All groups share one centre, and each spreads out both ways along 11 directions, with some noise.
Known rows, each followed by its group:
[-12   4  -7  -4   4   0   1  11  -3  -9   0   5 -12 -12   4   4   9  -7]
z87
[ -5  -3  -2  -3  -4   1  -4  -5  -3  18   2   6 -16 -11   6   8  30  16]
z159
[ 25   8  14   5  -6   1   5  20  -3 -11  30  16  -6  13 -14  11 -20 -28]
z87
[ -4   2  13  -9  23 -19 -10  15 -18   9  10  14 -40  -2 -19 -15   9   0]
z727
[-17 -12  -1 -35  -9   8  -3  23  20   0  14  -8  -9 -27  -3   7   3 -12]
z159
[  3  11   5 -15  16  13 -22  17   9  -6   5  10  32   5 -15   2 -21  -6]
z580
[ 16   7  10  10  -1  -9  -9  -9 -17   1  15 -10 -13  25   0 -32  -7   0]
z159
[ 14  -6   8   2  -8 -12   6  -4   6   1   1 -12 -14   5  15 -12   4 -12]
z159
[ 30 -25 -19 -30 -15   4  -5  -8  31   0 -24  19   3   0 -16   8 -18  -7]
z87
[ -1   2   7 -18  11  15 -19   7  11 -21  -1   3   5   7 -14   4  -8   1]
z580
[  0  -2  17  -2  19  -3 -25  -6  -4   8 -18  -1   1  19  -4 -12   1  13]
z159
[-7 -5 -6 -2 -8  5  2  2  2 -3 -7  1  2 -3 -4  7  2 -6]
z727
[-12   5   2   1  -1   6   6  23   1  20  16   2   3 -19  -2  16  16  -5]
z159
[-25   3   7   2  -2  -1  -5 -16 -11   1  10 -16  18  -4  -5 -11  20  20]
z87
[ 10   2 -39   3  -2 -12  30   4  -9   8   4  27  13 -18 -45  -4 -14  -3]
z727
[ -9   6  16   8   4   0 -33  -7 -20  20   0   0   7  18  -5 -14  30  11]
z580
[ -3   3  14   5   7   2  -3  -7  -9  -8   8 -15  -2  18 -10 -13 -10  15]
z580
[ -2  -3  17   5  -5   5  -3  11  -2  -3   6 -24 -32  15   0 -10   9  -7]
z580
[ -6   1  16   2  18  -4   0  -2  -3 -10   0   3   5   7 -17   5   0   8]
z87
[  0   7  -8  12  11   9   3   6  -2   6 -14  -9 -22   5  -4  -6  20  12]
z87
[ -4   2  14  10 -18   8  -5 -10  -8   3  18 -21  -1  11   9  -4  15   8]
z727
[ 33 -16  44  17  18 -13   1 -21  12  -2 -26   3  -4  41 -17  13  -1   6]
z87
[ -1 -11  -4  13  -9  13   4   0  -5   1 -21  -7 -32  15  -5   6   8   6]
z580
[ -7   5  -8   5 -26  13 -14   3 -21  14  27  -1  25  10 -16 -12  -7  -4]
z727
[ -3   0  15  14  -7   7  -1   5 -12  15  11 -13 -18  14 -10  -1  20   7]
z580
[-12  -8  14   9  15   1  -7  -8 -15  19 -12   4   9  13 -18   6 -10  30]
z727
[-15 -14  13 -23   6   3 -17   7   7  -2  -1 -12  -9  -1 -14  -6  -6   4]
z159
[ 20  21 -12  21   1   2  11  19   2  -1   2  -2 -16   0  16  -6  17 -24]
z727
[  9  21  -5  19  10  17  -3   7  -9 -20  -3   3  -8  18   1   0   1  -3]
z159
[  1  -8   4  -4 -13  10   0 -12  12 -12  -3 -16  -9   2  24   8   4   7]
z727
[ -4   4   4  -3   3   6   4  10   3   0  11 -12 -14  -3 -12  -3  14   5]
z580
[-21  16  -4   0   7  10  -8  18 -16   7  16  -6 -21 -10   9  -6  12  10]
z87
[  0   0  -5 -13   0   2 -21   0   1  -5  -4   5  -1   1  11  -8  -7  -6]
z87
[ -6   0  -6   2  -4   8  -5   6  -1  -7  -9  -1 -14  -1  12   4  10  -8]
z87
[  6 -18  13   3  -6 -10  11 -25   9   2 -11 -13  -1   9 -10   0   8  13]
z159
[ 36  -1 -30  -9 -14   4 -25 -28   9   7 -24  17  10  14  12 -18   0   5]
z159
[  6  19 -16   9   3   1  -8   7  -2   9  -1  16  24  -6 -10  -4  30 -13]
z580
[-13  -7 -18 -10   1  39 -16  10  15  -7 -35  -2   2   3   1  23 -15  17]
z159
[ 30  21   7  40  -3 -11  16 -12 -13  30  16  -3  13  13  30  -5   3   6]
z159
[-41 -21  28  -4 -13   5 -23   7 -25  20   7  -8 -25   3  14  14  -1  12]
z727
[  9  -3   0  -5 -10   1   0 -10  -8  -1  18  13   2   4   1   9 -28   8]
z580
[-12   3 -12  21 -27  25   4  13 -13  -1  -1  -7  -1   5  18  15  -6 -15]
z727
[ 16  16  27  20  -7  -1  -6  -2 -20 -17  36   1   4  29   7  -3 -21 -14]
z87
[ -7   0  16  13  21  17 -21  14  -9   6 -29   3 -31  21  21  18  -8  12]
z727
[ 18 -32  -6 -15 -38   1  -8 -26   2   9  -6  -2 -49  12 -13  -6  25  12]
z87
[  2  -2  -9 -19 -11   8  -5  -1  15 -13   7  -1  -6 -12  -9  -2  26  -8]
z159
[ 16  13   5   2 -12  21 -10  -5   5  -7  23 -16  -8  15   8  -4  20  10]
z727
[  2   5   6  -1  -6  -1   0  16  -7   8  25  -7 -25  -4  21  -4  -6  -9]
z580
[  7   9  -2   5   3   3 -19  18 -10   2  -4   7 -13  14   1 -14   0 -21]
z727
[ -4  -2   0   9 -10   0  -5   8  -8  19  -9  -6 -46  -3  35   3  30  -4]
z580
[  6 -11  17  -8  -7   0  12   6  14   3  17 -23 -17   2 -16  -2   2   3]
z580
[-28  -5   5 -19  11   1 -20  -4   1  -3  -7   1  22 -11  -8   1   3  12]
z87

New rows. What belongs after each?
[  0   9 -21   8  -4 -13  16 -10 -12  16  13  -3   5 -12 -12 -24  20  10]
z580
[ 14  -9   3  15 -21  19  11  13  -6 -27  -4  -7 -36  32 -15   9 -30 -19]
z580
[  3  12  -9  16  -7  12   9  -1 -13   2  14 -11 -21   6  14  -1  -2  17]
z87
[-4 -6  2 -4  2 -8  6 -8 10  2 -7 -5 13 -7  9 -1 -3  3]
z727
[-11   4  -3   7 -15  -6  -6  11 -23  -4  12  -6  -2   6  10 -19 -16 -29]
z727
[-20   5  -3   2  -2  17  -3  14  -3   8   5  -9  -4  -9   2   9  12   8]
z87
[  7  -8  -1  -3 -17  -6  -3 -10  -4  -1   3   4 -29   1  17   2  10  -5]
z580
[ 22   2 -18  11 -15  11  13 -25  -1  -8   4   0  14  15 -33  -5   7  17]
z727
[-11 -14  13  -4 -11 -16   1  -7   1   8   1 -14  -6  -6  18  -8  13  -9]
z727
[  9   1 -13  13   1   3  13   3  -7   2  -9   9 -19   4 -10   7   3   4]
z727
[  4 -11  -4   7 -16  -1   7   6  -2  34   2  -9  -7   3 -18  -9  13   1]
z580
[ -3  -2   7   1  12  34 -24   9   8 -23 -35   9  -1  27 -24  25   1   4]
z580
[-20 -11  12   4 -19  14   1 -10 -15   5  18 -34 -15  14 -27 -12  17  27]
z159
[-17 -11  11   3  -2  19 -10   4  -1  24 -13 -28 -11  12  14  -1 -10  25]
z159
[ 13  -2 -36 -21 -23  26 -26   8  19   3 -18   1  10   2   8 -10  -8 -14]
z159
[ 1  7  6 16  1  9 -1  4 -1 -9 -7 -4  1 11 15  8 -1 -6]
z87
[ 24  30  -7  29   9   6 -29   7  -8  34 -17   8   4  16  41 -14  34  -9]
z159
[-15  -4   8   3  -7   2 -13 -14  -3 -16 -13  -7  18   8   7  -2  13  -6]
z87
[  6   2  10   0   6   9 -12   2   2   3  -1   0   3  16  -1   3 -12   8]
z87
[  5 -19 -19 -29 -19 -11 -11  -9  10  14  -9  10 -24 -20  -1  -9  31  -8]
z580
[ -1   9   8 -22   3  -3 -15   6  -2   0  36   8  -5 -16  13  -1   2   0]
z580
[ 10   3   9  11 -19 -13   3 -26 -17   1  28 -11  -5  13  -6 -25  22   5]
z87
[ -6   5  -1  -2  -1   1 -13  -4 -14   0   7  -5 -18   6  -5 -18  16   7]
z87
[  5   4   3  10   3 -15  22 -15  -7  -6  13  -1  -9  -6   5  -1   9   8]
z87
[ 13  15   8   4  13  11  -6   0  10 -24  -1 -10   7  18   5  -6 -10  -1]
z159
[-22  -9  23   2  15  -4   2  20  -7  10  -4  -5 -14   0 -14  10  -4   2]
z159
[ 13  13 -24  -3 -14  16  -6 -11 -12   2  23  11  -3   0   1  -4   1  20]
z159
[ -7  14 -21 -19  20   5  -1  12  11 -12   2  -2  12 -17 -19 -17  -5   5]
z580
[ -5  -3  -1  -8  -4   8  16  23   6  12  17   7  -8 -19 -22  24   6   1]
z87
[ -7  -1  -5   0  -3  12 -13  13  -3  -9 -13  -3 -19  10 -14  -5  15 -13]
z159
[ -2  12  -1  -6  -5  -1 -17  -4 -23  -9  29  10  -5   5  -5 -15  -1   2]
z580
[ 15  11 -12  -2  19   8   1   7  12 -16 -18  11   2   4 -17   1  -2  -3]
z727
[ 26  -7 -33 -17 -15   9 -24 -14  15   0 -33  12 -17   2  29  -9   8  -5]
z159
[-23  22  -4   6  33  16  -6   2 -12  -4   0  -9  20   2 -10  -8 -14  39]
z87
[  7   8 -17   8  -8  19 -22  -1 -13  16  -5   4  18  22 -17 -14 -10  10]
z159
[-13   6  14  11 -14  27 -20  12  -9  -2  10 -12  17  19   5  11  -5  -5]
z87
[-10   5  -8   6  -4  14   0  13 -16   0  11   5 -10   2 -24   5   0   4]
z159
[  3  -3   9  -5  -1   2   4   8   9  -7   4 -13 -27   0  12   1   4  -5]
z580
[  3  -5  23  13 -12 -20  -6 -44 -19  -2  12  -7 -20  14   6 -12  57  18]
z580
[ 36  17   8  47  22 -12  -1 -32 -10  -7 -38  13   0  40  10  -6  34   5]
z159
[  7  -7  17 -12  -4  -5 -12  -3   9 -10   2 -14  -9  12  -7 -17   8 -13]
z580
[  3 -15   6 -22  -4   9 -13  12  18   5  -5  -9  -6   5 -29  -5   5  -7]
z580
[ 10   2  -6   2  -8  15  12 -17  -5 -20  16  -4 -20  10 -23   5   4  29]
z727
[ -1  10 -19   6  15   3  -6   4   1   2 -28  -6 -19   0  10 -19  23   3]
z87
[  4  -1   3   7 -19 -10  19 -21   0 -23  16 -22   3   4 -15 -18  23  -9]
z727
[-11  15  -6   5  25  -3  14  11  -3  14   8  -3 -12 -20   7   0   9  21]
z87
[ 10   3 -30 -14 -13  -1   5  28   8  28  13  16  -3 -27  14   0 -14 -21]
z580
[ 18  -1  -4 -19  -7  14 -26  -1  -2   5  12  10 -28  11  -3  -6  -2  15]
z727
[  3  10   2   7  -2  23 -16  -2   3   8  -6 -25 -11  16  34  -8   3  18]
z159
[ 20   5  30  20  -8  12   1  24   1  17  20  -3   3  22  -8  18   1 -19]
z87
[ -1   6   1   5 -21  10   8  17  -6  14  36  -4   6  -6 -24   5  17 -11]
z87
[  0   5 -10   7  -5  26 -16  13   4   2 -20 -16  -9  16  20  -2 -10  -3]
z159
[ 14  -1  10   5 -14  -2   1   2  -2  -7  15   5   1  11 -12   3   4 -21]
z87
